There are 10 hidden switches. A switch that is on adds its own fixed numbers to the row, and there is some noise. The rows also spread widely along 13 directions, which tell nothing about the answers.
Some rows, each with its switches (1 for on, 0 for off) after it:
-13 139 -92 -40 -361 -60 -116 112 3 564 -50 184 77 -551 343 -175 192
 -111 238 118 100 -334 202 141 326 -99 244 6 443 -146 223 3 -49 18 101
 -153 -150 253 452 43 13 -> 0 1 0 1 0 1 0 1 0 1
241 57 -443 345 -5 -27 227 -106 63 48 -185 251 191 -73 -53 -221 99 90
 422 -32 185 86 638 310 -287 382 -31 744 245 211 156 -216 -17 43 -196
 254 104 -152 -157 192 113 -> 0 0 0 0 0 0 1 1 0 0
-105 -147 105 -159 -84 -145 -219 -130 89 -38 166 111 30 62 -20 -112 -25
 45 -26 -219 111 211 -285 -47 174 71 10 -44 -63 26 124 -119 -161 -76 75
 136 24 188 -48 -152 -149 -> 0 1 1 0 1 0 0 1 0 0
193 -178 276 -24 120 -95 123 -287 -64 -269 -84 177 -161 108 82 -401 -100
 -80 141 131 77 258 -8 105 -329 136 -190 61 -131 66 304 -82 -170 -56 -18
 -155 192 119 -147 55 -109 -> 0 0 1 0 1 0 1 1 1 1
434 12 -539 -151 180 -378 15 -218 182 -54 305 -159 99 144 310 -410 -125
 198 342 165 102 6 51 65 14 -7 222 129 -134 187 -137 235 -381 2 -273 109
 -336 -76 -46 -240 -336 -> 0 0 1 1 0 0 0 1 0 1
-210 31 -146 -71 3 -14 82 -205 95 130 -310 90 287 162 151 142 -33 318
 214 -40 -205 181 86 64 -15 -77 167 -15 -251 47 45 32 379 -13 219 123 -2
 -320 111 -29 -36 -> 0 0 0 1 0 1 0 0 1 1
284 -66 -216 -75 16 -61 153 129 107 -240 -142 169 -62 101 -60 -108 92 67
 79 79 85 -78 -3 118 -188 251 7 176 0 76 -236 86 3 -38 -140 16 156 126
 -88 123 -98 -> 0 0 1 0 0 1 0 1 0 0
-108 -76 62 -242 112 -207 -470 -43 79 53 140 65 125 147 -8 -199 -144 110
 -134 -90 -419 65 -325 176 290 -19 91 -475 -195 -148 11 172 -419 185
 -181 -143 -287 -27 345 -246 -548 -> 1 1 1 1 0 1 0 1 0 1
-39 -76 200 -355 85 -267 -169 -418 -64 -202 210 -82 85 473 10 -277 -244
 184 91 -1 -10 257 -493 -104 144 -65 -8 -404 -319 95 -237 74 -164 -235
 20 118 -172 -208 -235 -308 -272 -> 0 0 1 1 0 1 1 0 0 0
6 -85 48 116 -37 88 -79 -43 6 -39 54 -123 15 -84 8 -332 -113 37 125 300
 376 112 -120 242 -24 -79 -66 380 169 11 302 6 -82 167 -6 -147 -90 86
 -126 -10 328 -> 1 0 1 1 1 1 1 0 1 1
67 -110 40 92 232 -140 -179 -231 54 -67 424 -216 -50 122 63 -209 -61 114
 -174 18 161 435 -61 94 67 -104 -97 226 -225 135 394 -67 -396 172 -8 100
 -156 55 -336 -208 0 -> 0 0 0 0 0 0 0 1 0 0
-272 -53 214 10 -43 106 -331 -262 104 100 -96 -53 103 23 -53 -40 -91 134
 -112 -80 67 135 -70 115 172 -256 59 9 -65 -143 111 -38 136 136 369 -69
 -161 -262 96 -115 215 -> 0 0 1 1 0 0 1 1 0 0
97 -157 391 -90 137 22 -433 28 65 -171 109 -83 -310 31 -36 -206 17 -35
 -466 65 31 108 -215 80 165 -147 -78 -42 -82 -112 246 196 -317 285 190
 -253 3 168 -30 -113 37 -> 0 1 0 1 0 0 1 1 0 0
158 -93 -100 -10 200 -59 -239 223 303 -31 -206 202 205 88 170 337 74 -60
 -66 -236 2 162 290 25 76 -108 -46 -236 40 -260 138 4 -77 323 314 -57 44
 149 145 -269 -423 -> 0 0 1 1 0 0 1 1 1 0
202 17 11 58 85 -38 -415 36 162 -82 -109 126 23 241 -267 -224 69 -75 26
 46 -106 -145 288 276 133 106 81 107 343 -36 -230 61 -334 80 -41 -23
 -247 -329 -20 -226 -62 -> 0 0 0 0 1 1 1 0 1 1
-11 -38 -140 -83 -244 -273 -80 -247 27 295 64 108 75 -106 142 -192 188
 354 174 -94 35 84 -5 -20 339 71 270 184 82 209 197 20 -63 -190 86 359
 -146 44 91 -145 51 -> 0 0 0 1 1 1 1 1 0 0
278 -2 -5 -145 -55 2 70 -23 45 -58 -600 149 -21 81 22 -288 46 98 104 391
 -114 -255 292 88 -41 13 322 78 189 -266 -158 297 73 33 -72 -406 -93
 -296 459 164 -143 -> 0 0 0 1 1 0 0 0 1 1
22 194 -22 -348 -123 115 -44 144 11 -133 105 -125 146 382 -70 48 -173 48
 182 168 315 -59 -461 -33 147 -103 -56 -233 73 27 -662 155 155 -199 75
 79 -49 -50 -368 -147 8 -> 0 1 1 1 0 1 0 1 0 0
4 -26 250 -117 34 51 -300 68 56 -58 -197 68 39 192 -132 90 39 50 -147 55
 -9 56 50 107 189 -131 40 -182 51 -196 -158 100 -32 6 233 -57 -89 -173
 26 -177 -112 -> 1 0 0 0 0 0 1 1 1 0
-1 -6 120 -37 -34 -64 -227 -132 63 128 -51 -39 68 -41 105 -118 11 82 -43
 129 58 82 99 41 244 -172 152 13 75 -153 163 49 -85 116 169 -107 -240
 -103 167 -114 -4 -> 0 0 0 1 0 0 0 0 1 0
-20 315 4 -52 7 75 -124 49 -27 303 266 -24 50 11 133 85 -89 30 61 119
 -209 -109 25 299 92 -108 -71 -428 -106 142 -84 120 -62 7 177 89 -213
 -65 -99 -36 34 -> 0 0 0 1 0 0 1 1 0 0
69 279 118 24 14 144 112 29 -65 164 -356 127 204 385 -94 75 12 99 -22
 370 -264 168 350 254 -70 -3 2 -126 94 -120 110 111 59 243 -60 -237 -131
 -294 127 79 -103 -> 0 1 1 0 1 1 0 1 1 0
165 -29 78 -124 -51 -126 -68 -154 32 35 19 139 -82 91 175 -103 120 -26
 193 -113 107 98 117 -34 101 31 -18 58 120 167 60 8 -19 -163 296 196 152
 80 -197 -198 -44 -> 0 1 0 1 0 1 1 1 0 1
338 -204 -169 -199 267 -196 -161 103 259 -367 67 77 -222 105 80 -171 -5
 24 -105 -35 -178 -90 -152 168 -209 136 -88 -137 -375 141 -105 279 -299
 159 29 -52 64 201 -29 -77 -228 -> 0 0 1 1 1 1 1 1 1 0
215 275 221 92 122 150 146 -176 -160 144 135 -293 -279 101 182 -311 -64
 -130 -12 713 -52 -63 334 420 -235 -224 -75 86 -72 182 235 219 -73 224
 104 -363 -197 -195 -166 115 365 -> 1 1 1 0 0 1 0 0 0 1
-232 -100 27 35 -201 18 -228 -174 89 145 -185 157 43 -257 -50 -244 41
 175 136 -97 -34 -45 -50 220 103 34 156 305 53 26 86 -49 139 -34 129 41
 -59 -161 199 76 270 -> 0 0 0 1 0 1 0 1 1 1
364 20 -409 121 96 -225 276 -76 150 98 -127 306 -155 -174 260 -141 208
 164 244 6 -409 -176 491 365 -355 389 81 207 -260 450 223 207 24 120 51
 208 101 97 105 221 22 -> 0 0 1 1 0 1 1 0 1 0
114 200 261 -145 24 -14 34 -57 -181 79 430 -173 -127 90 144 -243 -186 42
 -44 401 22 124 -359 144 29 -107 -137 -372 -144 110 80 172 -273 3 -81
 -105 -193 173 -214 12 11 -> 0 0 1 1 0 0 0 1 0 0

New rows. What belongs after each?
203 71 -272 104 39 -27 -70 80 164 -14 60 135 -81 53 -171 -116 111 189 62
 38 -214 -104 129 443 -130 332 12 227 -48 381 -69 161 -132 79 -77 236
 -91 -44 -157 68 206 -> 0 0 1 0 1 1 1 1 1 0
243 254 219 -58 -134 173 2 188 -103 96 57 59 -198 2 -79 -253 -44 -60 54
 423 -26 -243 -112 291 -13 114 -57 -202 299 68 -171 247 -123 -63 -80
 -149 -96 120 -72 152 164 -> 0 0 1 1 1 0 1 1 0 1
-29 -37 -42 -199 107 31 -458 80 272 -219 217 30 54 153 16 -18 -199 -326
 223 -283 150 -142 -207 186 -44 -88 -234 -242 -29 81 -443 -68 -98 -32
 380 77 4 -15 -311 -338 -36 -> 0 1 1 1 1 1 1 1 1 1
-170 144 -74 -10 -11 222 -318 285 113 29 17 -46 298 13 -144 111 -207
 -218 30 97 193 -221 -40 261 101 -186 -35 -250 183 -321 -356 -73 -50 184
 46 -227 -265 -132 65 -90 -82 -> 1 0 1 0 0 0 0 0 0 0
28 -46 -204 210 141 12 -258 -91 223 29 71 17 184 127 -43 -132 -27 6 95
 -128 154 215 244 224 10 0 -30 371 150 19 285 -136 -210 285 13 37 -116
 -117 -102 -198 -7 -> 0 1 1 0 1 0 1 1 0 1
-10 109 393 -188 -122 5 84 -169 -253 -106 234 -80 18 294 -43 -320 -295
 40 165 343 299 336 -515 -2 34 27 -198 -142 62 86 65 -12 -118 -161 -129
 -8 -37 124 -379 -5 55 -> 0 1 1 1 1 0 0 0 1 0
42 67 -329 63 -96 21 99 400 168 298 -235 328 290 -265 227 313 147 135 88
 -108 -14 -31 156 122 74 88 65 -130 162 -182 256 42 93 248 42 1 108 410
 349 91 -282 -> 0 0 1 1 0 0 1 1 0 0
362 20 153 -30 -56 47 576 251 -226 -151 -173 107 -114 93 127 -202 9 74
 24 627 319 224 -218 -46 -244 172 -102 74 217 -114 407 120 -93 39 -427
 -335 295 604 -50 336 -162 -> 0 0 1 0 1 0 0 0 0 1
-3 -36 127 223 -75 -154 -204 -346 -3 258 186 -97 20 -103 -11 -330 75 255
 -91 187 171 351 128 137 320 -51 208 457 197 46 610 -48 -263 191 -28 42
 -399 -52 43 -139 259 -> 0 0 1 0 0 0 0 0 1 0
83 -91 -265 -222 -167 -205 351 -175 -52 -62 -26 12 130 38 201 -211 -38
 416 318 119 349 226 -300 -184 18 80 157 261 -120 127 53 47 129 -265
 -183 215 121 187 -83 88 -71 -> 0 0 0 1 1 0 0 1 0 0
20 287 -26 -26 -111 80 131 -147 -75 267 -56 -68 129 121 127 -74 -72 51
 227 303 49 -2 271 131 23 -76 67 37 96 65 65 38 130 3 98 -13 -137 -223
 -26 57 130 -> 0 1 0 1 1 0 0 0 0 0
196 -124 -125 -290 -108 -67 254 146 100 -174 -262 62 -145 43 162 66 182
 258 4 154 166 -116 -218 -152 -30 4 156 30 -120 48 -126 304 277 -130 193
 34 293 297 -14 81 42 -> 0 0 0 1 1 1 1 0 0 0
-104 -96 235 -39 1 -33 109 -314 22 85 -172 113 -144 -164 301 -23 42 -22
 39 12 -115 91 145 101 -211 -86 -36 -52 -332 85 369 -70 293 44 502 -90
 166 32 87 121 192 -> 0 0 1 1 0 1 0 0 1 0
-115 18 464 -66 1 153 -319 184 -69 -13 -165 93 152 93 -57 -32 -56 -329
 -183 179 170 144 -14 81 173 -256 -177 -270 283 -523 127 -134 -234 238
 80 -511 -73 46 117 -110 -267 -> 0 1 0 0 0 1 0 1 1 0
132 -6 -139 -58 30 -125 -158 -156 125 -4 71 164 -26 -160 168 -336 -120
 -303 278 -151 -30 -231 259 238 -171 113 -78 -20 -47 41 -104 -90 -173 28
 107 -76 -21 -67 104 32 -162 -> 0 1 1 1 0 0 0 1 0 0
25 123 -362 -109 -82 -43 -151 -3 227 116 197 -65 130 55 5 92 -2 236 185
 -126 131 -81 -74 101 198 0 170 100 5 221 -362 85 117 -101 180 394 -205
 -95 -163 -171 144 -> 0 0 1 1 0 0 0 1 0 0
33 55 -133 -182 -132 57 132 217 40 -136 -147 139 251 347 -152 133 4 137
 163 10 281 148 -239 -68 66 128 -36 41 192 -19 -285 -35 142 -118 -86 164
 165 127 -229 -37 -122 -> 0 1 1 0 1 1 0 1 0 0
-119 197 -82 165 -81 257 132 -87 -125 -2 -290 129 398 206 -257 -273 -259
 16 378 220 132 73 138 378 -277 170 -179 221 219 -83 -106 -191 115 97
 -256 -152 -60 -406 -85 240 115 -> 0 0 1 1 1 1 1 1 0 0
-79 94 -566 41 -131 63 27 266 281 108 66 86 375 -57 -23 292 6 203 347
 -170 310 -17 -57 159 44 87 67 228 117 142 -221 -114 216 -34 70 394 -37
 99 -176 -55 127 -> 0 0 1 0 1 0 0 1 1 0
-165 212 154 -72 25 130 134 -20 -151 212 26 -3 145 183 146 11 -177 118
 37 253 -200 257 -219 196 -73 -95 -126 -352 -228 6 273 81 69 171 -29
 -169 -13 43 -7 98 -82 -> 0 1 1 1 0 1 0 1 0 1
63 -29 0 -94 -43 -111 16 -110 24 55 -208 88 41 -61 182 -159 51 81 98 163
 -20 -32 138 66 34 -52 144 12 -24 -73 74 90 39 37 99 -134 -67 -68 211 32
 -64 -> 0 0 0 1 0 1 0 0 1 0
-7 -21 84 -115 4 -166 -111 -183 26 210 -2 125 -112 -74 235 -123 137 28
 -68 -1 -306 -56 163 140 36 -57 81 -197 -250 70 307 75 -125 72 217 -73
 -40 5 205 -22 -111 -> 0 1 0 0 1 1 1 1 0 0
-231 198 -95 115 -175 295 -118 327 102 164 190 -4 193 -109 -107 273 -1
 -86 89 -24 368 -41 -169 256 62 -56 -179 73 240 59 -147 -205 174 56 204
 180 -16 176 -333 2 379 -> 0 0 1 0 0 1 0 1 0 0
24 -83 513 -111 19 -43 -607 -14 24 172 -36 -117 -203 -210 102 -206 119
 -86 -479 327 -81 -135 62 144 465 -456 187 -279 138 -404 316 269 -359
 338 340 -533 -412 -8 467 -251 15 -> 1 0 0 1 0 1 1 0 1 0
-50 -46 -59 -18 104 46 -191 98 323 23 29 97 -38 -18 168 382 94 -179 -62
 -309 15 -98 194 61 -78 -135 -92 -227 -174 57 32 -106 155 98 624 141 153
 147 -95 -168 49 -> 0 0 1 0 1 0 1 0 0 0
-36 150 -220 70 -62 121 -59 40 134 221 92 -122 70 -187 157 -94 -92 93
 154 214 129 -171 -20 290 -20 -184 77 80 5 36 92 127 52 177 122 -106
 -198 -15 54 48 273 -> 0 0 1 1 1 0 1 1 0 1
-74 20 175 -135 7 151 67 -42 69 -13 -218 -62 -29 213 125 142 -2 49 -29
 215 65 142 -61 56 -92 -260 -9 -43 -154 -7 82 96 308 74 370 -165 113 -45
 -102 -25 169 -> 0 1 1 0 1 1 0 1 1 1
-59 -142 318 115 189 108 111 -192 -78 -259 -354 43 137 305 -54 -250 -231
 98 -46 329 67 466 -69 138 -309 -66 -146 89 -131 -273 516 -45 -54 301
 -168 -481 75 -118 46 137 -128 -> 0 0 1 0 1 0 1 0 1 1
168 -1 323 -162 68 33 -74 -64 4 -255 -170 149 -142 384 -213 -116 -35 -36
 38 78 -107 67 24 91 -97 134 -75 -132 25 54 -320 52 -15 -228 101 42 94
 -225 -206 -43 -84 -> 0 0 0 0 1 0 0 1 1 1
-64 -43 -5 -188 -57 125 -81 359 108 -190 -80 210 256 -48 101 104 -208
 -344 215 -130 420 15 -274 -5 -106 -40 -295 -273 138 -322 -126 -205 16
 52 111 -205 240 402 -29 -18 -307 -> 0 1 1 1 1 0 0 1 1 0
75 77 94 -24 26 56 -59 16 11 37 179 -34 -11 53 103 -90 -78 -177 5 145
 184 88 22 129 -39 -94 -143 -65 32 -26 187 -66 -162 130 72 -151 -38 144
 -140 -35 -30 -> 0 1 1 0 1 0 0 1 0 0
116 -183 -340 23 -70 31 -323 322 368 -72 -70 -27 -91 -106 -207 -13 216
 346 -227 -69 139 -126 -239 143 262 98 277 492 193 25 -110 301 -12 240
 -29 113 -68 166 107 -71 239 -> 0 0 1 1 0 1 0 1 0 1
13 222 170 178 77 5 93 -162 -270 134 -22 74 272 407 -244 -305 -139 301
 -52 430 -257 483 37 312 -12 191 -78 -13 80 -54 366 12 -358 259 -597
 -158 -304 -249 23 102 -229 -> 0 0 1 0 0 1 0 1 0 0
-198 146 -49 176 -319 107 35 -82 5 516 24 26 30 -493 254 -64 111 119 131
 121 172 -105 111 219 152 -87 151 279 165 92 520 -10 250 145 295 15 -81
 198 175 185 513 -> 0 1 1 1 0 0 1 0 0 0
-339 33 123 -184 -74 46 9 52 -176 40 -144 185 307 136 -99 -73 -213 182
 73 109 -257 212 -398 242 -33 100 -109 -324 -268 -129 106 -35 -45 32
 -322 -134 0 -9 144 157 -317 -> 1 1 0 0 1 1 0 1 1 0
63 154 94 -91 75 81 163 138 -14 7 -269 282 92 134 102 76 -43 -36 135 205
 -301 -39 33 277 -257 46 -120 -468 -136 -54 -72 139 67 47 -11 -222 97 3
 80 143 -282 -> 0 0 1 0 0 1 1 1 1 1
-63 -51 86 138 -167 150 -370 234 162 113 115 203 -103 -174 -250 -34 111
 53 -109 -239 77 -17 -220 254 199 255 -62 258 310 137 210 2 -92 119 119
 222 94 335 -82 -11 302 -> 0 1 1 1 1 0 1 1 0 1
2 -36 -333 -20 66 157 -45 185 268 -130 -427 210 118 303 -266 178 33 393
 -12 -216 -316 31 16 226 -107 294 90 237 -154 107 -170 232 268 164 -27
 193 232 -218 46 125 -46 -> 0 1 0 1 1 0 1 1 0 1
